There are 4 nested groupings, the coarsest first. Each group lies inside one group of the grouping before and may be the whole of it. The rows also spread widely along 10 directions, which tell nothing about the answers.
In the rows, 128 means zero.
Known rows, each followed by its group in each grouping:
[111 136 130  85 117 143 123 155 148 163 101 119 133 111 129 116 142 126
 127 101 112 112 116 108 118 105 129 107 141 158 106]	k_693 ruvi sud k_801
[123 108 131  85 156 146 116 101 143 170  82 132 129 110  95 109 109 114
  85  71 117 105 111  84 111 104 123 110 134 153 108]	k_33 Kedi les k_648
[148 163  97 160 119 108  98  87 124 116 191 134  92 119 182 114 130 129
 107 189  96 127 162 152 198 152 113 149 125 137 147]	k_33 rifel Gedob k_166
[ 91 118  67 138 128 158 126 139 186 167 112 142  97  70 139  55 198 130
 107 132 158 142 135 167 108  76 136  68 125 125 150]	k_693 ruvi Tudi k_191
[103 129  94 157 139 126  97  92 118 143  86 149 105  98 136  88 128 113
  85  93 147 118 116 104 172 131 121 120 126 128 141]	k_33 Difun Mosaz k_719
[118 200 161 144 126 115 142 165 110 148 170  53 135  73 167 110  93 156
 109 115 117 145 138 143 106 102 107  95 165 156  92]	k_33 rifel Gedob k_868
[126 125 138 115 149 116 154 141 119 140 140 116 111 117 102 145 131 129
 125  84 155 151 105 151 113 132 127 103 160 139 119]	k_33 Difun puvo k_275
[113 221 181 144  90  78 141 124  65  84 158  98 156 143 190 149  60 148
 151 127 119 119 106 112 208 208  98 183 160 133 119]	k_693 ruvi Tudi k_50
[ 96 171 144 187 130 114 111 149  78 165 117 127 110 104 160 130 130 114
 113  65 143 147  90  99 166 140 116 125 138 144 121]	k_33 Kedi digom k_977
[151 118 109 108 138 137 119  57 149 115 144 124  92 146 143 107 109 108
 130 218  60  97 166 107 156 144 117 168 115 144 156]	k_693 nuzom nazu k_793
[117 122 105 144 114 127 137 117 123 112 134 177  95 163 132 139 166 112
 158 141 159 152 105 142 162 168 137 161 114 103 172]	k_693 nuzom keson k_311
[105  95 102  25 156 139 164 107 184 157 126 173 107 136  56 136 162 114
 150 114 168 136 104 177 122 141 137 108 164 125 163]	k_33 Difun puvo k_754
[130 156 140 155  88 138  86 148 105 102 103 136 171 140 145 119 103 131
 110  97 128 111 120 100 140 147 129 143 105 120  95]	k_33 Kedi les k_797
[129 137 131 177 121 146  99 133 122 113 109 113 138 114 144  88 115 123
 110 126 133 124 142 116 110 120 133 120 109 127 120]	k_33 Kedi digom k_646
[116 149 150 125 152  95 158 120 107 109 132  99 112 123 132 124  99 120
 146 115 141 140 110 126 155 172 119 137 163 143 132]	k_693 nuzom nazu k_279
[109 110 132 157 122 174 125 118 137 142  74 131 113 138 132  91 142 100
 152 146 109 132 127  80  84  97 134 146  99 119 161]	k_693 ruvi sud k_83
[146 128 129  88 129 149 120  97 149 151 155 131 117 138 124 132 119 118
 128 173  82 110 146 123 123 122 116 141 127 147 135]	k_33 Kedi digom k_977
[198  82 120 128 115 141  99 162 129 125 177 145 104 166 112 175 175 124
 109 126 107 139 140 143 103 110 147 124 112 143 103]	k_33 rifel Gedob k_868
[107 163 138 108 115 151 176 148 131 202 188 129 101 105 134 154 155 146
 130 129 135 169 106 159  81  85 106 105 144 127 132]	k_33 Kedi digom k_977
[125 164 150 130 137 112 137 119 119 110 147 116 136 126 137 121  97 123
 143 129 138 140 121 142 147 166 117 137 149 135 132]	k_33 Kedi les k_648
[136 160 167 161 181  98 141 145 107 128 156  51  80 119 160 123 106  91
 175 163  79 144 138 120 148 157 116 133 170 189 133]	k_693 nuzom nazu k_793
[153 128 136 149 130 107 107 116 112  91 136 122 111 155 152 129 124 107
 146 150 105 117 131 118 179 176 129 159 134 149 138]	k_693 ruvi Tudi k_50
[ 99 177 148 196 172  72 143 134  74 137 135  84  72  90 174 117 116 106
 132  92 138 159  98 115 197 172 110 126 173 168 134]	k_693 nuzom nazu k_793
[ 88 130 177 149 175 162 189 116 122 172 107  91  96 114 100 106 111 101
 171 126 147 178 104 109  38  94 117 126 144 124 176]	k_33 Kedi digom k_977
[132 166 106 177 134 127  79 220 157 142 150  76 130  57 169  68 166 127
 110 114 129 143 154 183 118  98 138  40 145 177  76]	k_33 Kedi les k_797
[180  77 133 110 130 117 151 130 116  93 158 139 101 170  95 174 142 128
 126 116 140 142 114 138 114 152 141 140 129 129 113]	k_693 nuzom nazu k_279
[159  94 188 175 132 149 182 124  86 112 148 110  88 189 117 178 124 111
 182 152 118 176 107  99  52 124 123 180 116 115 160]	k_693 ruvi Tudi k_191
[156 123 175  94 146 127 191 145 131 100 157  52 132 123 102 135  84 149
 137 132 130 143 135 144  44 113 125 109 158 143  95]	k_693 nuzom nazu k_793
[135 129 147 252 123 119 101 165  77  88 113 131  91 164 173 132 163  84
 184 134 135 169 111 106 158 169 144 165 108 130 158]	k_693 ruvi sud k_801
[156 123 137 178 123 144  55 169 101 151  95  99 134 108 149 115 123 118
  66  71  87  99 135  69 119  91 132 101 107 176  61]	k_33 Kedi digom k_646
[124 116  95 112 129 139 123  89 128 181 154 184  67 149 123 163 171 107
 125 145 106 134 110 128 169 135 115 152 125 131 165]	k_33 Difun puvo k_754

New rows, each followed by its group in each grouping:
[149 156 136 226 127  89 107 126  59 101 167 126  88 133 176 148 127 122
 109 108 137 160 118 124 188 168 120 155 128 131 131]	k_33 rifel Gedob k_166
[159 101 158 117 192 117 158 101 135 125 138  79 105 109  94 115  92 117
 116 113 130 145 130 133  81 123 121 104 161 161 119]	k_33 Kedi les k_648
[115 117 116 136 143 160  94 155 143 167 109 150  93 148 123 127 174  71
 176 143 106 138 122 118 136 126 138 134 127 150 161]	k_33 Difun Mosaz k_719
[162  92 182 153 144 121 150 103  83  86 105 103 118 172 109 152  88 115
 138 104 125 132 107  75 101 152 128 170 130 130 130]	k_693 ruvi Tudi k_50
[148 119 150 164 140 148 124 132 119 124 140 116 109 148 127 130 129 103
 156 156 114 148 136 124  96 128 131 141 118 136 145]	k_33 Kedi digom k_977
[127 131 128 158  91 143 121 184 121 122 133 152 119 157 146 147 182 116
 171 126 142 157 107 139 125 136 144 136 115 122 134]	k_693 ruvi sud k_801
[ 98 147 121 170 143 127 149  94 114 144 107  98  95  86 154  81 109 132
 100 122 137 138 125 103 121 112 113 122 127 126 143]	k_693 nuzom keson k_311
[149  93 149  93 141 134 147  63 115 109 108 130 112 173  99 144  85 111
 130 144  96 107 122  71 122 153 121 182 120 128 142]	k_693 nuzom nazu k_279
[112 160 144 145 172  97 123 121 143  93 118  71 116 103 156  67 101  96
 178 169 115 122 149 141 173 176 123 126 171 171 158]	k_693 ruvi Tudi k_191
[157 113 110  97 106 120 145 120 131 106 168 145 116 143 121 151 139 150
 105 133 136 127 125 152 133 141 129 130 126 120 110]	k_693 nuzom nazu k_279
[138 150 156 165 113 141 132 122 104 118 156 124 121 154 146 142 113 118
 156 166 114 147 130 123 115 143 119 163 116 119 147]	k_33 Kedi digom k_977
[ 74 176 142  88 101 144 162 189 141 144 105 108 165 103 123 109 126 151
 148  79 172 138 100 143  91 116 132  98 149 120 106]	k_693 nuzom keson k_311
[ 86 152 137 171 157 143 163 145 134 140 136 112  93 122 127 103 150  96
 206 165 155 186 120 168  98 135 128 125 147 116 192]	k_33 Difun puvo k_275
[ 94 151 142 159 103 149 184 107 105 155 132 125 108 114 149 119 127 152
 119 122 151 162  99 114  84  95 106 138 121  92 152]	k_693 ruvi Tudi k_50
[176 112 122 145 165 103  42 113 121 118 123 123  98 143 144 124 124  73
 116 136  64  84 151  91 215 177 133 143 133 202 116]	k_33 Kedi digom k_646
[ 95 141 141  58 109 128 129 139 159  73  72 141 191 150 100  98 103 124
 170 101 169  98 111 134 150 184 144 141 149 117 135]	k_693 ruvi Tudi k_191
[123 178 142 138 137 119 156 106 116 165 183  94 101  90 161 123 103 142
 108 144 108 150 125 138 125 117  92 120 151 146 122]	k_33 Kedi les k_797
[137 149 138 230 109 101 121 115  85  53 101  75 143  86 176  68  79 161
  75 103 163 129 140 111 127 134 125 117 116 114  99]	k_693 ruvi sud k_801
[111 151  96 179  78 135 122 105 103 109 140 176 124 135 151 125 140 153
 102 131 168 142 117 148 155 145 122 148  98  74 148]	k_33 Difun puvo k_754
[107 103 120 133 138 161 106  82 153  94  56 158 146 145  97  69 111  97
 138 135 157 112 132 104 118 149 145 149 102 101 172]	k_33 Kedi digom k_646
[ 87 146 114  56 108 167 117 158 173 164 108 165 151 136 105 116 160 115
 154 112 139 123 116 141 121 117 141 122 134 122 141]	k_33 rifel Gedob k_166
[142 165 161 109 119 121 153 170 122 129 193 114 130 142 131 167 128 131
 165 134 129 161 113 169 115 150 118 127 155 141 113]	k_33 Kedi les k_797
[150 135 172  79 121 139 163 178 125 128 163  87 149 143  93 173 110 145
 150 108 126 140 119 153  59 117 128 111 156 141  89]	k_33 Difun puvo k_275
[176  78  86 154 136 135  73 113 163  56 118 138 110 161 130  83 152  91
 147 204 103 105 179 143 156 164 159 144  97 136 149]	k_693 nuzom nazu k_279
[163 104 136 113 145 119 137 157 129 117 151 101 121 124  95 149 131 134
 115  94 143 139 126 160  94 125 137  93 151 149  94]	k_33 Difun puvo k_275
[202  92 171 164 180  86 121 120  92  58 142  67  92 169 124 150  88  92
 155 144  93 126 144 105 143 186 137 159 146 180 118]	k_693 nuzom keson k_311
[123 159 108 102  49 159 118 187 151 103 155 164 161 164 147 140 167 146
 161 163 132 126 133 168 129 141 144 140 103  97 116]	k_693 nuzom nazu k_793
[143 124 150 167 139 140 160 102 113 117 139 102 120 113 122 111  96 143
 102 122 149 158 127 127  63 104 117 121 120 110 125]	k_33 Kedi les k_648
[150 112 123 106 170 113  88  82 128 156 126 130  90 126 125 128 116  91
  99 122  78  95 132  89 186 152 118 137 143 187 127]	k_33 Kedi digom k_646
[ 96 157 125  86 129 126 138  73 132 161 123 144 126 105 128 112  98 134
  94 109 133 110 110 109 160 139 105 134 142 131 138]	k_33 Kedi digom k_646
[169  78 103  89 137 130 145 142 170 124 175 144  89 144 104 145 191 125
 140 149 136 145 131 185 108 124 144 102 144 143 135]	k_693 ruvi Tudi k_50
[131 127 105 162 142 136  91 156 161 127 127 105 101 108 161  77 169  98
 152 169 101 124 158 146 143 122 138 104 131 165 141]	k_693 ruvi Tudi k_191
[117 163 124 126 107 137  95 177 130 139 126 115 146 115 142 122 133 131
 127 111 117 113 131 139 138 126 129 108 136 147  97]	k_33 Difun puvo k_754
[158 140 121 149 157  93 124 149 107 163 197 100  66  96 152 157 150 122
 105 115 114 153 123 159 160 127 111  94 171 181 107]	k_33 Difun Mosaz k_719
[184  67 111  92 103 143 131  95 125 112 172 202 104 197  86 197 164 132
 105 122 138 139 115 138 122 139 141 166 102 100 137]	k_33 rifel Gedob k_166
[101 123 107 132 103 183  92 129 155 141  84 175 141 148 119  94 155 101
 149 145 131 120 130 113 114 119 143 143  91 104 161]	k_33 Kedi digom k_977
[ 92 139 111  99 134 149 124 150 151 185 116 146  96 129 133 119 172  93
 162 137 104 131 112 117 147 125 129 127 136 151 149]	k_693 nuzom nazu k_279
[110 155 160 182 117 142 143 153  97 109 104  84 135 123 150 103 100 129
 140 122 130 141 124  99  90 120 127 137 120 120 118]	k_693 nuzom nazu k_793
[ 90 138 104 143 125 144 162 100 170  73 133 163 132 129 113  69 143 122
 179 181 216 170 133 207 114 167 144 132 125  66 206]	k_33 Kedi digom k_646
[141 148 135 176 116 115 164 180 121  71 201 125 100 167 149 148 169 116
 221 197 161 194 129 207 127 181 143 147 137 108 166]	k_693 nuzom nazu k_279
[155 106 112 153 136 109 117  87 118 117 135 139  82 132 147 126 142 113
 107 139 110 125 128 112 170 147 123 144 125 146 141]	k_693 ruvi sud k_83
[ 88 187 165 121 164  81 160 105 100 127 126  99 130  91 133 112  69 126
 127  71 167 144  89 127 172 182 102 125 185 145 128]	k_33 Kedi les k_797
[ 90 130 123 177 151 142 127  50 113 142  86 163  91 134 133  90 115  87
 134 140 134 144 107  82 155 152 112 173 108 105 195]	k_33 Kedi les k_797
[ 98 157 115 158 113 140  99 147 162  77  97 119 151 128 159  54 135 106
 186 182 137 121 155 152 150 160 144 134 122 122 165]	k_693 ruvi Tudi k_191
[ 98 168 115  50 156 125  80 158 170 204 111 124 134  85 132 103 139  98
 120  86  86  92 120 120 186 129 120  85 173 204  98]	k_33 Kedi les k_648
[157 156 188 122  96 130  99 187  83 120 127 102 175 160 132 176  88 131
 124  68  97 111 106  83 117 142 123 144 129 157  55]	k_33 Kedi les k_797
